The rows of a group lie close to one hidden flat surface of 12 dimensions, which passes through zero. Surfaces can cross.
Known rows, each followed by its group:
[ 24   7  30   9  10   1 -44   0  18   5  12  18  34 -24  14  -1]
volel
[ -1 -17   1 -14  30  21 -18 -12  -2   3  -4 -22  30  23  -3 -28]
volel
[-12  -4  16  22  -8  14 -14 -26  -4   9   3 -19   7 -10  40  -4]
far
[ -4  24 -11  19   2  30  -7  -2 -26   7  19 -23 -15  19  21 -21]
vanu
[-10  -5   4  -7 -13   9 -31  16   0  23   0 -28  12  16 -17 -20]
vanu
[-16 -14 -48  -3 -10 -19   8 -17   8 -16  10  22 -18  26  12  24]
zagul
[  1 -26 -11 -43 -17 -17   1  29   0   6  16  -3 -20  -8  32   3]
vanu
[ 25 -28  23 -16  32   4  15  -6  19 -24  -8  -7  15  11   0   6]
volel
[  0 -19  21  -4   5  -7 -15  39   4  -8   4  14  -7  -4  15  15]
volel
[  8  -8  11  16  14  24  24  13   2  -7  -6 -11 -10  19  14   0]
far
[  8  36  40  19  16  29  17 -15 -20 -28   1   2  -4  -8   1   1]
volel
[-27   8 -20   4   4  20  -3 -19 -28 -81  44   7  -2  19  36  20]
zagul
[ 32   6 -24 -10  10 -30  19  -2   7   6  -8  12 -27   2  -4 -20]
far
[ 12  34  -4  -8  10 -28 -12   7 -13 -20  -8  10  -4 -43  -5  -7]
zagul
[ 10  -3  12 -12   2 -37  19  -4   4   3 -14  18 -14 -30  27   4]
volel
[-14 -16 -11 -18  -8 -32   3 -32  10 -17 -16 -10 -19  24  14 -21]
vanu
[ 12  22   1 -26  -4   5  50 -20  31   1   8   6   0  61  14   4]
zagul
[-12  -3   8  12  -4  18   5  31   1   5 -11 -21 -17  33 -19   1]
vanu
[ -2  11   8  38   7   0   0   3 -15   0  10  -6  11  13  -1   4]
volel
[-34   7  30   5  -6   4  10  30   6   0 -25 -16  28  23  11   1]
vanu
[-18  -2 -28 -13 -14 -35  -6   0   0  16  -2 -29  35  13 -23   6]
far
[ 22  -2  37  68  18  16  25   2   1  15   3  25   5 -13  57   4]
far
[ 32  47 -25  -1 -19  -4  24 -21  26 -45  15 -23 -18  27   1   4]
volel
[-11  -8   5 -22  -3  19  26  17  22  27 -28  22  -1 -13  11   9]
zagul
[  6 -24 -20  13  10   8  -6  13  -6  25  25  22   7  -5  21   8]
vanu
[-11   2   2   3  -7  19  -6  13   4  21   1  36  -2 -11  20   3]
far
[ 21 -50  22 -35 -16   6   1  24   5   4   7 -22 -26  -2  -2 -19]
zagul
[  4  -6  15  10  24  -4   4  33 -16 -13   5  34   1 -10  -2  12]
volel
[ 32   9 -11  12   5  -6  -2  -1   8  15  -1  18 -16 -13  22 -22]
far
[  7 -22 -11 -16  10 -31   0  39   7  -9 -10  26 -24  15   3  -5]
vanu
[ -5  27 -19 -19  -6  12  -4 -20   3 -20   0 -20  15  11 -18 -18]
vanu
[-22 -22  31  51 -21 -29   2  -2 -22   7  21 -23  26 -10  45  25]
zagul
[-26 -33  10  20   3   2 -11  40   1 -22  21 -17  59   9  25  42]
far
[-37  -8  15  -4 -13  10 -22  16   5  30 -22  -2 -13  30  36 -32]
vanu
[-10  -6  12  -2  -9  15  11  -6   8  22 -14   7   7 -15  20   2]
far
[ 10   2   7 -11 -15  -2  10  23  12  38 -11   8 -32  12  12 -13]
zagul
[-22 -15 -25   3  17  35  40 -18 -33 -63  24  21 -27  26 -12  16]
volel
[-19 -26 -32 -20 -21 -18   1  24   4  10  -1  17 -21   1  13  11]
volel
[-25 -22  -6 -10 -38  -9  20 -20   8  17 -11   0  -5 -21   4  23]
volel
[ -8 -24  29   4 -10   5 -13 -10 -21 -19   3 -16 -13 -43  18  -4]
zagul
[-10 -34  27 -43 -27  25  10  12   3 -42  22 -39  34 -15  -5  13]
zagul
[-36  10   7 -50 -22  18   7  10 -23 -10 -18 -11 -38 -26  -6 -14]
volel
[-13   7   4  10 -23 -15 -16   8  -2   5   5  10  -5 -10   8   7]
vanu
[  9 -21   8   2 -12 -21  10   0   7   8 -11   5 -35 -11  19   9]
far
[-19  11  15  10  10   8  24 -21 -14  38 -25   8 -16  16  -5  -9]
far
[  5 -19  30 -31 -14 -41  19 -13  -3   9  -2 -48  17 -15  27   0]
vanu
[ -5 -23  33  26   2  32 -14 -20 -10  21   2 -36  24   7 -15 -14]
zagul
[-21   1  -5 -34 -17  -8  13   0   7  -6 -17 -33  -4  -8  28  -1]
far
[-25  46  -3 -12  -9  14   8  -9 -18   1   6  42 -13   6 -35   6]
far
[ -8  -9 -22  18  24   6 -16  15 -21  -9  27   1  44  20  27 -12]
zagul
[  1  44  21  24   1 -11   8  36   6  28 -14  34  -3  -8   7  16]
zagul
[  0  30 -18   0 -12 -14 -19 -18   2 -15  18   6   2   7 -11   7]
zagul
[  0  18 -23  -8   5   7  -4   0   6   7  -6  25   1  -7   9 -15]
vanu
[-13   4 -40  16  -4  28  -4   4   2  10  18  18  26  19 -20   5]
volel
[ 15  15  36  31   9  13 -10   7 -12   7  13   1  19 -28 -12  15]
vanu
[ 10  13 -38  -3 -16   1   5   7  14  -6  19  14   5   2  14  -7]
far

New rows, each followed by its group:
[-12 -14   8 -15  10  10  -6   7  -6  -2 -19 -36 -13  13   8 -11]
far
[  1  -2  14  25   9  -5 -11  -5 -18 -31  12  -7   0  -6 -11  14]
zagul
[ 13  25  14 -15 -12  -5  18 -32  33   1 -19  19 -11 -12 -41  32]
zagul
[ -3  17  -9  31   8  15 -30  -2 -23  -1   4  -6 -26  14  -5 -18]
zagul
[-12  11 -50  -2 -17 -11  23  14  19  -2   0  22 -48  55   1  24]
zagul
[ 21   5  -6   6  35  22  16  24 -11  19   3 -10  14  14   2 -14]
vanu
[ 10  -8  22  -9 -19  -8  -9 -28  11  -5   8  16 -10 -24  -2  14]
zagul
[-18 -10  20  33 -41  13  -4   4  12  -1  12  -6 -27  10  25  36]
volel
[ 17  34  31  29  25  19 -20 -16 -17  -8  26  14  12  18  15 -19]
zagul
[ 10   0   6  13  -4  -9 -22 -10  -2  14   5  24  -1 -27 -21   6]
volel
[  7  22 -19 -17  -5 -33   1  47  17   2 -13  10  21 -17 -46  24]
zagul
[-12  15 -32  10  13   8 -11  35  -6  12 -17   9 -19   6  -3 -15]
zagul
[  5  -9  17  -4  13  40  -5   9  -7  17   9  -7   9  20  20 -33]
zagul
[  1   3  35   7 -32  -2  -3  -9  13  27   8  -1   2  -8   0  15]
zagul
[ 33   5   4 -27  20 -13  16  40  -7  17   3  -8  -4 -15  18 -13]
vanu
[  9   2 -12  -4  12   6   6 -17   2  -6  16  21  42 -29  11  15]
vanu
[  4   0   6  11 -24  -2   6  19 -11 -19  21 -38 -36   9 -25  24]
vanu
[ 32  19   8   9   2   9  16 -11  23   2  -3  27  -1 -14  -5   8]
volel
[ -8 -33 -21   1  39  36  28 -10   4   2 -20  19  -2  27  16  -1]
zagul
[ 21 -18   7 -17  16   7  12 -32  24  -6  -4  23  19 -18   6   7]
volel
[-11 -28 -10   4  -5   1   0 -24  -2   1   1 -16   3   8   0   5]
zagul
[  3  18 -46  21  -8  13  25 -24  -1  16   4  12  -1  17 -34  -3]
volel
[-26  -5  10   3 -11  45 -37  15  -3  17  10  23  13 -26  21  -2]
zagul
[ 21  29   2  33  19 -35 -24  14  -8   6  16  19  10   7 -13   3]
zagul
[  8  13  17   1   0   1   6  15  18  23 -18  10  -3  -8  40  -8]
volel
[ -7  27  -3   9 -14 -11  -8  26  21  48 -21   8  36 -16 -32  17]
zagul
[ -4   0 -21  -5   3 -20  -3  10 -22 -29  -1 -15 -16 -19  11 -12]
zagul
[-19   8  10   4  10  53 -12  33 -24 -12 -15 -35   1  -8 -17 -22]
zagul
[-29   4  -7   2  28 -25   0  -6 -32 -12   4 -15  19  32  15  -4]
far
[ 19  14 -13  -7   0  -6  -9 -32 -21  -5  21 -33 -16   0   9 -25]
vanu
[-19   6   9  -9  -8   6  11  23  -2  25 -24  -4 -23   1  -1  -1]
far
[-13  42 -20  -8  -2  20 -14 -15  -5 -27   2  13 -17  -4  -2  -3]
zagul
[-11   6   8  35  16   7  11   5 -10  26   8  23  51  18 -28  20]
far
[ 11  14  -8  30  29  20 -11 -11   1  -5 -16  27  -1  15 -30 -15]
vanu
[  6  13  22 -11 -17 -12   8  -8  -4 -13  10 -13  10 -38   5  21]
vanu
[ 16  12  -9 -12 -32   0  12   3  32   2  -9 -13 -28   2 -12   8]
volel
[-28  21 -16 -28 -39  28 -13  13  -7 -14  -1 -30 -26 -10  -3 -13]
zagul
[  9 -39  27 -25  -9   2 -28 -30  26   3  -2   3   2 -26   1   8]
volel
[ -1  13  -1  -8  -1   4 -17   6 -11  -3   4   4 -11  -8  -2 -12]
volel
[ -3  22 -15   5   0  30  -1 -40  -9 -13  18 -15   9  13  23 -24]
far
[-40  -8 -29   3 -21  24  15  42   0  24 -11 -44  17  36  -6   1]
zagul
[  4  31   8  -6  17 -41  -9   0 -18  -4  -4  -7  26 -15  -8  -7]
far
[ 15  28 -10  -5 -21 -22 -17   2   7  -4   7   8 -44   6 -30   2]
zagul
[  1   1   7  18  -1  13   7 -10  -2   4  -1  -9 -12  17 -21   1]
far
[ -3   5 -15 -12 -11  10  -2  -2   3 -28   9 -18 -16   4  29 -12]
far
[ 14 -19  -7 -34 -11   0  -4  13  43 -42  19  22  19  -5  12  32]
volel
[ 11  19 -23  -1 -17   2  17  35  10  -5  -1 -18 -21  15  -6  -8]
far
[  5   5 -17  -3 -19 -34   0  13  15  27   4  17 -15  17   5   6]
zagul
[  1 -16  -3  -5  33  23  -5   0  -8 -20   7  21  25  -6  17  -5]
zagul
[ 18  14  -8 -32 -13  -9  -8   3  19 -10  42  50 -13  19  32  -1]
zagul
